The first 4 rows are patterns. Each new row is the sum of 2 different patterns, raised or lowered, with some noise. Before adding, each is slid sideways (what falls off one end comes back at the other) and multiplied by a number that may be negative. Names go in the order of the patterns.
Known rows, each followed by the names of its patterns:
-6.3 5.7 -2.5 -8.6 -21.1 7.6 -2.2 -11.0 -14.8 -8.7 11.9 5.7 18.6 10.5 5.2 -8.7 -9.8 0.9 -3.5 23.5 -11.4 -0.2 -14.9 -27.7 -29.9 -16.7 30.2 2.9 -0.8 9.2 0.2 2.9 8.8 | K_359
16.1 28.7 -1.4 23.4 -4.5 -4.4 -16.5 19.4 -2.7 -10.5 4.9 -4.0 -7.7 7.7 17.4 -12.0 0.3 14.4 -3.3 10.3 13.8 -12.0 -32.5 -2.5 2.8 -7.4 8.2 -3.5 16.7 2.0 3.7 -36.3 6.2 | K_53
-22.5 5.9 6.9 -0.1 0.0 -17.5 -1.5 6.0 12.0 -9.7 13.3 7.1 5.8 8.2 -26.3 8.4 0.9 11.8 9.1 -6.5 12.9 -11.4 22.0 7.9 13.9 -8.5 -31.1 -17.0 -31.1 -33.9 -18.6 1.8 -14.6 | K_275
0.3 0.3 -7.1 1.1 -11.2 -24.4 -1.4 -27.5 -17.3 25.8 -1.8 3.1 -20.6 -16.4 20.2 -0.2 19.3 -1.6 6.8 -0.1 -22.9 9.8 -7.0 -2.9 -0.3 -0.9 -3.9 19.4 24.1 17.7 -1.4 0.2 -0.2 | K_639

New rows. What belongs after each?
-12.7 -17.3 -29.7 -13.2 -30.3 -25.8 6.9 -18.3 -9.9 -15.7 -7.8 -2.4 -11.5 3.8 0.3 -2.1 -18.9 -26.9 -14.2 -20.8 -17.0 -5.0 -4.6 -16.6 0.7 -11.8 6.2 -13.0 -0.9 7.5 6.8 -0.7 -34.9 | K_359 K_639
13.4 50.5 53.7 -6.0 35.7 32.7 30.0 9.2 0.7 27.2 -1.6 31.2 10.4 38.0 46.3 17.2 -2.6 31.6 38.8 51.0 23.8 26.1 -4.0 -1.5 10.4 41.7 19.9 13.7 27.5 25.4 10.9 41.2 63.8 | K_53 K_639
-21.5 -14.9 -34.6 -12.0 -1.0 -12.5 -18.9 -25.8 -0.8 -13.5 -0.9 -15.3 -0.3 1.2 2.0 -12.0 -58.5 -5.1 -8.6 -2.8 -1.3 -21.9 11.9 -23.5 11.0 -27.8 2.3 -12.8 -26.2 -31.2 -30.4 -45.7 -32.9 | K_53 K_275
-7.2 11.7 17.0 -6.8 -4.0 12.9 16.3 24.5 -1.2 -7.0 -12.5 5.1 -10.3 -11.7 -4.9 -14.7 6.7 -10.8 -18.2 -21.5 8.9 3.1 -9.2 -2.8 -29.7 7.4 -12.5 18.5 26.1 17.4 26.1 12.6 23.2 | K_275 K_639
-34.9 -6.0 14.0 2.5 9.8 8.6 3.2 23.7 4.5 21.6 36.4 29.3 26.5 27.7 -1.1 26.5 16.6 17.5 20.5 -23.4 2.8 -13.8 17.9 11.4 9.8 32.3 -20.8 26.2 14.5 24.9 38.0 41.3 10.2 | K_359 K_639
14.1 29.1 -30.0 8.9 26.3 37.6 10.5 11.3 -5.1 -16.8 -14.9 15.7 8.2 4.4 8.4 4.4 -23.4 18.4 17.1 9.5 30.3 43.2 18.8 -19.9 12.3 -3.2 -29.6 3.0 6.0 -9.9 14.9 -3.5 19.7 | K_359 K_53
11.2 -17.6 19.1 8.6 4.4 14.0 22.0 23.1 -22.5 6.8 7.4 -2.6 13.5 2.8 6.7 30.8 2.0 32.2 28.4 8.9 0.5 6.4 34.0 35.9 -0.9 -4.6 -14.9 -8.7 -7.5 2.8 34.0 6.4 10.3 | K_359 K_639
-34.0 -32.3 -17.7 -23.7 5.1 -18.0 -21.8 -19.2 -40.1 -68.0 -40.0 5.2 -9.4 -13.8 -25.2 -22.6 -33.0 -14.5 -32.1 -17.2 -10.2 -40.8 -35.8 -14.7 -24.6 -34.5 -34.5 -43.8 -27.3 -29.1 -2.1 -12.4 -17.0 | K_359 K_639
0.9 7.2 18.5 18.2 -1.2 31.1 13.4 20.9 4.2 -20.2 -3.0 -19.0 -24.8 -18.4 13.3 -5.9 -17.1 6.0 12.0 13.1 11.3 4.0 14.5 17.5 12.6 -4.3 20.4 12.8 24.1 8.5 -13.8 7.5 -6.0 | K_359 K_275
21.9 -22.8 30.7 11.6 -11.6 23.5 21.2 29.5 -16.7 -23.2 -3.5 -32.3 -3.6 -14.1 -11.4 23.0 -18.1 4.8 6.5 16.7 -11.5 1.5 -10.2 -12.1 -12.5 -14.0 -8.3 -19.7 -13.7 -8.2 10.5 3.2 3.6 | K_359 K_639
-16.9 -14.0 13.7 -9.5 -2.6 2.0 -6.7 -1.9 -1.3 7.0 -14.1 -23.3 -14.7 -12.1 -3.8 -13.2 -24.5 -33.1 -18.6 -22.2 -24.3 -29.2 -29.8 2.6 -18.3 -13.6 -17.1 -18.5 -6.7 -32.8 -12.1 -33.9 -25.6 | K_359 K_275
-6.8 9.8 17.4 -3.9 -27.1 -15.3 -28.3 -10.1 -15.4 -7.4 -9.2 -6.0 -14.6 -36.6 -5.3 -13.8 18.7 7.3 15.4 -5.5 -45.2 -9.0 -20.5 -13.4 -25.3 -19.2 -28.1 0.3 4.5 4.1 17.9 30.2 -7.2 | K_359 K_275
8.8 13.5 26.8 9.8 -5.8 -9.9 -3.6 -11.8 -16.9 9.2 -20.5 -0.5 -21.4 -39.3 -43.1 -18.4 6.0 -12.8 -14.5 -10.6 5.4 -15.2 -3.2 -24.8 -13.4 -6.6 -27.4 -20.2 -18.2 -20.3 -28.8 -18.0 1.9 | K_359 K_275
17.7 3.2 0.6 -11.9 -5.0 29.9 -2.4 17.4 8.8 15.5 6.8 -22.7 4.5 -14.9 -7.4 -0.1 7.2 5.4 17.2 23.9 2.7 5.7 2.8 6.9 18.0 18.9 5.8 -13.7 -9.3 -19.5 -5.6 -20.1 -15.7 | K_359 K_639
-3.3 5.0 -15.3 3.4 -12.2 23.7 -7.1 7.1 -6.7 -24.0 -15.0 -40.9 -42.2 -37.1 -11.4 -23.0 -19.3 4.9 -6.2 -4.3 -24.2 -12.1 -7.6 7.9 21.9 6.9 14.3 -22.1 -5.6 -1.6 -36.1 -0.7 -6.6 | K_359 K_275
